All groups share one centre, and each spreads out both ways along 7 directions, with some noise.
In the rows, zero is written as 128.
Some rows, each with its group after it:
[122 134 149 171 100 123 138  69 149 102 134]  k51
[ 98 118 144  81 114 104  89 148 122 156 156]  k899
[167 135 123 117 144 187  68 135 112 130 103]  k51
[ 90 154  89 143 146 168 164  92 138 125 115]  k645
[162 138 122 139 120 148 106 182 106 126 169]  k51
[114 129 157 138  86  93 133 187  95 120 138]  k899
[120  91  98 121 126 147 132 106 187 139 146]  k70
[135 133 162 164  94 116  90 163 108 141 179]  k51
[100 142 102 108 152 140 204 119 132 112  78]  k645
[167  84 148 146 136 165 131  65 214 130  97]  k70
[129 188 149 157 134 152 142 111 101 117 140]  k899
[125 114 120 107 131 138 101  95 141 127  97]  k70
[166  60 164 101  97 133 117 165 187 134 129]  k70
[190 110 129 137 130 196  78  95 163 118 120]  k70
[117 140 140 188 119 148  99  94 145 155 170]  k645
[140  71 114 164  98 149  99  94 170 114  73]  k899
[174 134  82 140 180 201 136 110 155 130 117]  k51
[157 141 152 120 157 146 150 164 112 144  95]  k645
[104 146 129 162 136 128 169  96 157 138 166]  k899
[116 104 132  96 100  91 142 157 127 108 131]  k51
[129 111 172 208  97 107 156  97 154 120  91]  k899
[107 171  82 163 160 171 186  70 158 122 165]  k899
[ 97 184  87 144 138 124 172 136  71  99 133]  k70
[ 55 127 125  85  81 137 129 164  98 120  92]  k70
[144 137 154 128 150 138 161 116 124 120  50]  k51
[116 142 102 146 147 159 129  63 139 119 107]  k70
[ 95 136  95 164 145 163 131  88 163 160 146]  k51
[178 110 117 118 164 170 116 114 161 141 117]  k645
[107  94 109 115 142 146  96  82 176 167 117]  k51
[ 77 129 100 119  97 141 105  92 125 113 118]  k645
[154 125 142 115 145 124 181 140 133 111  83]  k645
[121 111 164  91 133  66  92 105 113 137  71]  k70
[ 95 130 106 136 104 157 102  55 139  99  98]  k645
[144 134 141 125 121 150  84 117 119 125 116]  k899
[167 126 100 135 146 175 105 100 148 115 135]  k70
[125 168 144 143  85 145 105 133  67  74 120]  k51
[ 94  88 153 111  76  68 131 122 146 113 116]  k645
[ 76  88 113 134  92  97 133  62 182 115 131]  k645
[170 143 147 166 116 156 144 119 106  81  57]  k899
[132 161 193 132 131 108 160 113 116 122  96]  k899

New rows, each followed by its group:
[171  93 130 147 125 135 132 117 165 113 107]  k899
[116 151 125 179  99 175 194 141 140 102 143]  k70
[ 77 165 145 142  50 116 103 134  61  73 109]  k645
[156 156 124 102 169 136 158 131 143 137 194]  k899
[112 102  50  70 156 180  96 136 147 149 126]  k51
[105 134  59 123 167 189 139 127 143 153 131]  k51
[174 138 119 147 163  88  98 112 109 133 162]  k70
[152 135 168 146 131 144 105  81 136 124  91]  k899
[106 150 161 216  88 124 159 117 108 108  98]  k899
[106 155 131 120  85 187  89 155  83 106 106]  k70
[102 102 142  77  85  82 120 147 119 104 112]  k51
[127 128  37 124 143 202 126 107 144 105 148]  k899
[182 146 166 124 148 153 108 101 126 117  99]  k899
[120 108 157 146 101 120 117 113 131 120  73]  k899
[110 156 167 142  71 123  96 120  74  87  87]  k645
[183 128 171 159 110 121 151  74 147  67  93]  k51
[ 69 144 116 122 144 112 206  92 152 132 124]  k899
[124 125  64 126 162 139  63  61 140 147 162]  k70
[ 98  99 130  89 107 139  81 117 141 140 106]  k70
[150 105 164 147 102  93 196 181 155 118 149]  k70
[146 135 108 146 156 140  48  56 127 144 137]  k70
[109 150 127 140  75 132 103 113  97  79 146]  k51
[193 171 174 131 154 137 168 131 111 103 121]  k899
[ 93 104 109  89  91 105 129 149 124 106 122]  k645
[139 140 105 165 150 136 207 104 153 104 128]  k70
[115 106  86  64 119 135  96 172 123 132 169]  k899
[184 121 111 182 168 176 138  93 186 145 153]  k51
[158 163 125 129 149 151 155 136 117 114 160]  k899
[111  95 140 140  89 164 148 132 184 132 138]  k70
[166 151 209 136 113  98 136 169  91 117 122]  k899
[ 57 104  41  78 118 145 162 133 139 112 110]  k899
[118 118 130  96  85 126  59 172  92 127 152]  k51
[187 127  97 129 170 196 113 126 149 135 138]  k645
[ 93 152 111 156  96 185 134 129 125 117 142]  k70
[130 188 151 115 131 129 159 163  75 108 145]  k899
[104 112  90 141  95 151  67 148 124 142 189]  k899
[189  90 129 105 130 156  65  92 164 113 115]  k51
[105 116 109 114  96 131  96 123 126 114 151]  k51
[105 140 112 124 121 155 100 111 121 125 130]  k899
[127 153  61 152 113 184 107 141 110 107 208]  k51
[113  94 111 100 147 130 129 120 167 160 128]  k645
[130 131 119 137  80 226 145 164 139  93 122]  k70
[154 119 128 163 103 123 145 102 154  91 166]  k51
[ 84 120 142  99 108 114 139  72 131 104  54]  k51
[113 137 130 175 105 148 131 119 142 132 166]  k70
[119 142 102 160 107 133 182 183 126 113 200]  k70
[142 191 164 158 132 148 107 128  96 136 191]  k899
[173 127 109 170 162 143 140  81 171 125 157]  k70
[192 110 113 128 170 167 127 137 162 145 127]  k51
[130 107 151 194  94 138 120  93 140 109  64]  k899
